The rows come from 5 hidden closed curves, with some noise, and rows from the same curve form a group. Each curve winds through 6 dimensions. The rows are also pushed far along 4 directions, which tell nothing about the answers.
Some rows, each with its group after it:
[-19  -5  -7  -3  12   0  13   0 -12  -6  -2  -5   2   1  -2  11  -4  -8]
J_786
[-13 -13   4  -1  -5  -5   2  -2  -9  11  -1 -12  -3   2  -4  -4   4  15]
J_783
[-1 -2 -5  1  1  0 -4  1 -9 -7  4 -1  3  3 -2 -2  0  9]
J_86
[ 6 -2  7 -3 -2  2 -7  6 14 -1  4  0  1 -3 -1 -4  4  2]
J_166
[-11 -11   9   1  -6  -8  -1  -1   1   8   2 -11   5   4  -5 -16  -2  13]
J_166
[-11  -6   6  -5   4  -6   0  -3   0 -12   1   8  -4  -2  -2  -4  -5  -4]
J_86
[ 11   7 -13   6  -9  -3 -13  22  -7   2  -3  -6   2  -1   2  -5 -14  -3]
J_90
[ -8 -11  10   0   2   6   6  -8   8  -4   2   4   4   3   0  -6  11  -2]
J_786
[  3  -6  13  -2  -3   3  -1 -12  16   2   7   0   2   3   1  -7  11  10]
J_86
[-24   4   6  -6  24   7  29 -28   2 -17   1  10  -9  -2  -6   6   1  -8]
J_786
[  2   8 -16 -10  17   9  15  -9 -11  -7   3   0  -5   3   2  37   8   0]
J_166
[ 9  7 -4  5 -3  2  3  1  0  7 -7  0  0  3  4  4 -3 -7]
J_783
[ -4 -13  14   7 -11   3 -12   2  18   6  -3  -5   3 -14  -4 -32  -4   5]
J_786
[-21   0   0  -6  13  -3  17 -14 -12  -2  -2  -6  -5   2  -9   9  -2   7]
J_786
[ 3 -3  6  2 -4  0  1 -1  0  4 -5  2 -7  3  0 -1  9  2]
J_90
[ 2  2  1 -1 -1  9  3 -5 12  4  2 -4  1 -2  2  2  3 -3]
J_90
[  4  -6  10   4  -7   1   1 -14  10  19  -4  -8   0   4   2  -2   9   9]
J_786
[-24   2   2  -9   7 -11   2   9 -13 -16   3  -1   6   1 -14  -9 -18  -8]
J_166
[ -9  -1   1  -3   0 -11  -6  17  -2  -6   4  -2  -5  -7  -4 -13 -15   0]
J_786
[  3   7  10  -2   5   3   6   3  21  -6   1  10  -1  -2   3  -2   1 -20]
J_783
[  2   7  -9  -9  10   4  12 -11  -6  -4   6   0   0   8   1  26   8   4]
J_166
[ 7  0  1  3 -3  6  4 -2  9  8  6 -5 -1  0  2 -4  8 12]
J_783
[ 14  12 -15  -3   5   9  10  -6 -11  -4   2   7  -1   9   5  26   9   0]
J_783
[ -2  -8  11   1   0   8   9 -38  14  13   3  -6   1   8   5   5  18  16]
J_783
[ 23  21  -3   1  -3   4  -2  18  16  -5   1  10  -2   4   9   3  -4 -24]
J_90
[-16   0  -5  -8   5   4  10   4  -7  -2   4  -8  -2  -2  -6   4  -2   0]
J_90
[ 17   2   1   8 -16   1  -9  -4   2  20  -2  -4   4   9   8   1  13   5]
J_86
[  8   6 -14  -4   2  -4  -4   9 -16  -6   0   5  -1   3   2  16  -5  -1]
J_86
[  8  -5  -8   9 -13   5  -8  -4  -4  20  -4 -18   0   1   5  -1   2  17]
J_90
[  0   4 -17  -2  -5   1   8   7 -17   9   5  -7  -2   3   3  11  -1   6]
J_90
[-10  -4  -6   0  -3 -13  -5  15 -19   1   1 -11   1   2  -7  -9 -14  14]
J_786
[ -3  -3  17   2  -1   0   9 -21  19   6   1   4   1   7   5  -7   8  -3]
J_166
[ -6   0 -12  -1   7  -5   1  20 -17  -4  -3  -5   2  -3  -5   7 -10  -3]
J_166
[ -1  -6  -1   4 -10  -9  -8   3  -7   9   1  -9   4   3  -1 -12  -7  15]
J_90
[-4 -9  4 -3  0  3  2 -8 -5  7 -4 -5 -1  0 -5  8 11 11]
J_90
[-14  15 -15 -13  25   6  22  -2 -23 -27   3  17  -9  -1  -5  28   2 -20]
J_166
[11 -3 -5  6 -6 11 -4 -8  5 14 -4 -7  2 -8  3  2  5  9]
J_786
[ 6  5 -6  1 -3 -3 -3 19 -5  1  5 -7  2  1 -4 -8 -7 10]
J_783
[ -1  -2   3  -2   3   7   2 -15   9   2   1  -4   2   0   1   5   6   4]
J_90
[ -5   2  -2   2  13   3  12 -13  -2 -12  -6  13  -4   1   5  10   0 -17]
J_786
[-16 -12  -2   0  -2  -1  -1   2 -14   2  -6  -9   2  -4  -8  -4  -4   4]
J_783
[ 16   3  -7   2 -11   8  -9  11   4  13   3  -8  10  -3   1   0   4   4]
J_86
[ 10   8   4  -3 -10 -12 -14  28   1  -3   7   1   7   5  -4 -13  -8  -2]
J_86
[ -6   1 -10  -6  13  11  15 -20 -16  -3  -2  -1  -3  -1  -7  23  10  12]
J_786
[ 5  0 -8  0  2  4  0 -9 -5  0 -1  4  2 -1  5 12  2  0]
J_90
[-8 -6  2 -8 -1 -2 -3  7 -4  0  2 -6  5 -1 -8  1  0  1]
J_783
[ 15   6 -14  -4   2   1  -4   8  -8  -1   4  -3   2   6   3  21   1   8]
J_166
[-1  4  4  2  2  1  1 -6  0 -6  1  4  3  8  2 -1  8 -5]
J_86
[ -6 -14   2  -1 -10 -11 -21  27 -12   2  -3 -11  10  -3 -11 -14  -9   6]
J_786
[  4  -4 -13  -2  -2   9  -8   3 -14   5   0 -12   9  -2  -4  13   7  13]
J_86
[  7   8  -9   2   3  -1  -5   5  -8  -2  -6   1   4   3   2  13  -4 -11]
J_86
[-18   1  15  -1  14   0  21 -32  11 -12   1  14 -13   4   3  -1   7 -10]
J_166
[ -4  -9   2   2  -6  -5   1  -2  -3  14   2 -12   5   6  -1  -5   2  17]
J_166
[  9   6  12  -1   4   7  10 -14  19 -12   6  24  -5   5  10   3  17 -15]
J_166
[  7  -1  -8   0  -4  -7 -12  14 -12  -2  -3   1   0  -1   0   5  -5   0]
J_786
[-15  -2   6  -7   9   6  11  -7   8  -9   3   6  -1  -8  -3   0   2 -14]
J_86
[ -7  -9  -3   4  -9  -5  -9   8 -11  12  -4 -16   8  -3  -6 -11 -10  11]
J_166
[  5  10  14  -1   8  10  21 -30  26   1   1  12  -4   9  10  10  15 -16]
J_783
[ 11  10 -11  -5   4   5   2   9  -8 -11   5   8   0   4   1  16   3  -4]
J_783
[  5  -8  -8   1  -4   6   0 -13 -11  13  -2  -5   1   0   2  14  11  15]
J_90
[ -1  -2 -13  -5   0   3  -1   7 -19  -2   4  -7   3   2  -6  10   2  14]
J_783
[ 14  10   0   4   4  -4  -5   2  13  -8   3  11   0   1   9  -1  -6 -10]
J_783
[ 23   7 -10   3  -9   4  -9  11   2   5  -1   8   5  -3   9   7  -1 -11]
J_90
[ -3  17  -5  -2  13   8  21  -8  -1 -15   7  16  -3   7   6  12   7 -19]
J_86
[  4   2 -11  -7   5   1   4  -5  -8   4  -1  -4  -1   1   1  24  -1   5]
J_86

New rows. What belongs after each?
[ 3 -1 -4  3 -1  8  4 -5  2  5  4 -7  0 -1  0 -4  4 16]
J_783
[  0  -8  -3   5  -4  -2  -9  -4  -3   6  -5 -10  -1  -3   1  -2  -5  11]
J_166
[  0   6  17  -6  11  -1   6  -7  27 -16   3  17  -3   0   3  -1  -2 -21]
J_86
[-24  -6   0  -9   9 -14   2  20 -17 -15   1   1  -5  -3 -10  -3 -11  -6]
J_783
[-15  -6  18  -8  -3 -13 -14  20   3 -12   2   0   1  -8 -19 -29 -12   3]
J_786
[  4  13   7   1  -1  -2  -3  12   8  -9   1  12  -5  -5  -2 -12  -4 -17]
J_166
[  2   1 -20   1   2   5   3   0 -24   2  -6  -5   1   3   0  20  -1   5]
J_783
[-3 -2 -7 -4  4 -2 -6  9 -9 -8 -2  3 -4 -8 -2  6 -6 -4]
J_786
[  3  -3  18  -3  -3   6   2 -11  26   4   6   2   0  -1   1  -8  13   0]
J_166
[  6 -10   3   1  -2  10   5 -30  11  17  -3  -5  -3   0   8  15  15  14]
J_86
[-15  -3   2  -1   7   0  10 -10  -3  -1  -4  -1   0  -1  -2   1  -3  -6]
J_166
[  6   0   1  -3 -10  -1 -13  20   0  -4   5   6   5  -3  -2  -8   2  -7]
J_86
[  6  10  16   2   2  -3   2  -6  21 -11  -2  23  -4   5  10  -5   4 -32]
J_86
[-1 -2  3  2  2 -4 -2 15  5 -4 -1  3  1 -4 -1 -8 -6 -9]
J_166
[-6  1 -1 -3  2 -1  1 11 -5  2 -5 -6  0 -3 -7  2 -6 -6]
J_90
[-4 -4  7  3  1 -6 -3 -9  5 -2  0  2 -1  3  3 -6 -2  1]
J_783
[ -3  -5   3  -4  -4   4   3  -6   2  15   5 -14   3   2  -5   1  10  17]
J_166
[-12  -6  14  -1  -2  -2   2  -7   8   5   1  -8  -1  -6 -10 -20  -2  14]
J_786
[-11  -1   5  -7   5   1  16 -19  -1   4   5  -1  -5   7   1  12  13   4]
J_86
[-15  -4  12   0  10  -4   6   2  10 -14  -3  11  -3  -6  -1 -13  -7 -19]
J_166
[  4   1 -10  -3   3   8   9  -9 -12   2   4   1  -1   5   3  19  15  10]
J_166
[ -5 -11 -11  -3  -7  -1  -8  11 -22  10  -2 -12   6  -7  -8   3  -2  14]
J_90
[-11  -8  14  -2  -5   0  -7  11   6  -8   5   4   1  -9  -9 -26   2   0]
J_166
[ 7 11 -4 -3  3  3 12 -1  1 -2  4  5 -8 10  6 13  8 -5]
J_90
[ -4   1   9  -2  -8  -4  -9   5   7   2   1  -4  10  -1  -7 -18  -9  -4]
J_166
[ 13   3  14   9 -12  -8 -13   9  18   6  -5   1   0   4   3 -21  -6  -5]
J_90
[ -5  -3  -6   5  -2   9   6 -11  -4  12  -1 -12   4  -2   1   0   3   9]
J_86
[ -6   4   2  -4  11  -3  10   7   5 -10   4   9  -9  -3   2   4   0 -12]
J_783
[  8   0  -3   9  -8   2  -9   4  -1   3   2  -4   7   2   2 -12   0   8]
J_86
[ -6 -12  -1  -3   1   8   9 -21  -7  10  -2  -3  -2  -1   0  15  17  12]
J_90
[11  7 -2 -1 -2  0  2 -5  6  3  5  9  5  2  9  7  1 -7]
J_90
[ 3  1  0  5  2 -5 -1 -5  5  1 -1  1 -3  1  7 -1 -4  1]
J_783
[  7  -5  19   5 -12  -8 -16   5  18   8  -4  -4   5   1  -3 -22  -3   4]
J_90
[ 9  5  0  5 -2  5  3 -5  7 -1  2  3  1  4  3 -6  1  3]
J_783
[  7   9  10  -3  10   9  14  -9  25 -14   8  20  -7   1   8   3  12 -15]
J_783
[ -9   8  -9 -10  13  -6   4   9 -26 -17  -1   2   0   2 -16  12  -8   4]
J_786
[  6  -2 -16   0  -1   0  -8   0 -15   4  -3 -11   4   2   1  15  -6  13]
J_166
[ 21  15  -4  -3   2  -2  -5  10   8 -10   2  18  -7   0  10  13  -1 -19]
J_786
[ -4  -6   4   8   3  12  13 -28  10   7  -3  -2  -4  -1   6  -3   9   8]
J_783
[ -8  -5  -4  -1   4  -6 -11  16  -6 -10  -3  -5  -1  -9  -6  -7 -15  -1]
J_166
[ -6   3 -10  -1   3 -14  -5  19 -23  -7   1  -6  -2   3  -7  -2 -15   9]
J_166
[  3   5 -14  -4   7   0   4   0 -17  -9  -1   9  -1   1   2  22   0  -5]
J_90
[  5  -5   5   2  -6   4  -2 -10   5   3   3   6   3   3   4  -4  10   4]
J_166
[-25 -11   8  -3   5   0  12  -4  -6  -2  -5  -4 -10  -2  -9  -6   3   1]
J_90
[ 10   7  13   5  -4   5  -2   0  30  -3   0  10  -4   0   9 -15   0 -20]
J_90
[ -4  14   7 -10  20  11  26 -20  21 -18   6  21  -8   3   7  20  11 -29]
J_90
[-24 -18   1  -6  -3  -4   4  -9 -15   8   7 -14   3  -1  -9  -7   2  26]
J_90
[  7   8 -13   4  -8   2  -3  15 -13   6   5  -6   7   4   0  -2   0   5]
J_86
[ 5  1 -6  3  1 -1 -2 14 -3  1 -4  0  1 -3  1  3 -5 -6]
J_166
[  0   1 -10   1   4   6   9   3  -3   1   1  -4   5   2   4   9   0  -3]
J_786
[  6   0 -19  -2 -15  -6 -12  26 -20  13   6 -13  12  -3  -3  -1 -13  11]
J_90
[ -5  -1   9  -6   7   0   3  -6  10 -12   6   5   1   2  -3  -3   2  -1]
J_86
[  6   2   6   8 -13  -7 -14  18   5  -3   2   8   4  -1   3 -26  -8  -9]
J_86
[  7  -3   8   6  -4  -1  -8   4  14  -7  -3  14   4  -3   6 -13  -4 -16]
J_166
[ 4 -7  9  0 -6  3 -6  3 18  8  0 -2  2 -6  4 -6  4 -6]
J_786
[-11  -2  -2  -3   5   3  17 -17  -9   6   3  -7  -5   8  -2  10  10  15]
J_783
[ -3   9  -4  -2  11  -8   1  24  -4 -21  -2  13   0  -3  -1   1 -15 -25]
J_166
[ 10  -4  -9   4 -11   6  -9   3 -10   9  -1  -8   6   2   0   1   3  15]
J_783
[ 19   8   4   7 -15  -6 -18  28  11   8  -6  -3   5   0   1 -16 -12 -11]
J_90
[-4  3  0  1  3 -7  2  0 -5 -4  1  2 -5  4  0 -3 -4  4]
J_166
[ 13  10  -5   1   5   9   2  -1   7  -7  -2  12  -2  -6   4   9   0 -13]
J_786
[ 11   4 -18  -2   2  -1  -6   3 -15   0  -1  -6   3   5   3  21  -5   8]
J_166
[ -6   4  -3  -1  16   8  25 -18   0 -11   2  10   0  11   7  17  10 -12]
J_786
[-16  -6   7  -4   6  -2   5 -16   0  -4   4  -6   3   4  -5  -4   0   9]
J_783
[  7  11 -13   0  -3   4   6   5  -9   6   2   3   0   1   6  12   2  -8]
J_86
[ 12  10  -7  -7   5  -3  -9  15   0 -14   5   9   5   1   1  11  -4 -11]
J_783
[  0   1  -9   1   1   1  -8   6 -16  -5   0  -4   7   5  -3   5   2   4]
J_86
[  8   9  28   0   8   0   7 -15  35 -13  -3  25  -8   6   6  -5  11 -27]
J_90
[ 24  -1 -16   8 -12  11 -11   6  -5  17  -3 -10   5  -4   6  10   7  15]
J_783
[ -5  -2   6   6  -6  -6  -9  15   2  -6  -4   1   3  -4  -5 -26 -16  -7]
J_783
[21 12 -8 -2 -1  3 -5 -2  4  0  2  4  6  8  7 17  1 -4]
J_166
[ 34  25 -12  -2  -3   5  -6   7   7  -2   0  12   7   7   9  22  -2 -20]
J_166
[ 22  15  -8  -1   0  -1 -12  19   6  -5   5   4   7   1   4   7  -7  -7]
J_783
[  7   4   7   2  -5  13   3 -17  13   5   0   9  -2  -4   4  -1  15  -7]
J_166
[-20 -10   7  -1  -5   3   5 -20  -9   7   2  -8   1  -2  -9 -12   6  15]
J_166
[  0  -4   9   6  -8 -10  -6  10   9   8   0  -4  -2   0   1 -20  -5   4]
J_783
[  7   8  -8  -6   1  -4  -4  27 -10 -10  -2   9   3  -3  -5   8  -8 -17]
J_90
[ 4  4 -6  4  0  5  5 -7 -5 -1 -2  2  0  4  2  3 -1  2]
J_783
[ 9 -2 -5  1 -4  9  4 -8 -1 14 -6 -3  0  1  6 17 12 -3]
J_783
[  5  -7  22   7 -16   5  -6  -8  25  17   2  -2  -4  -6   0 -28  15  10]
J_166
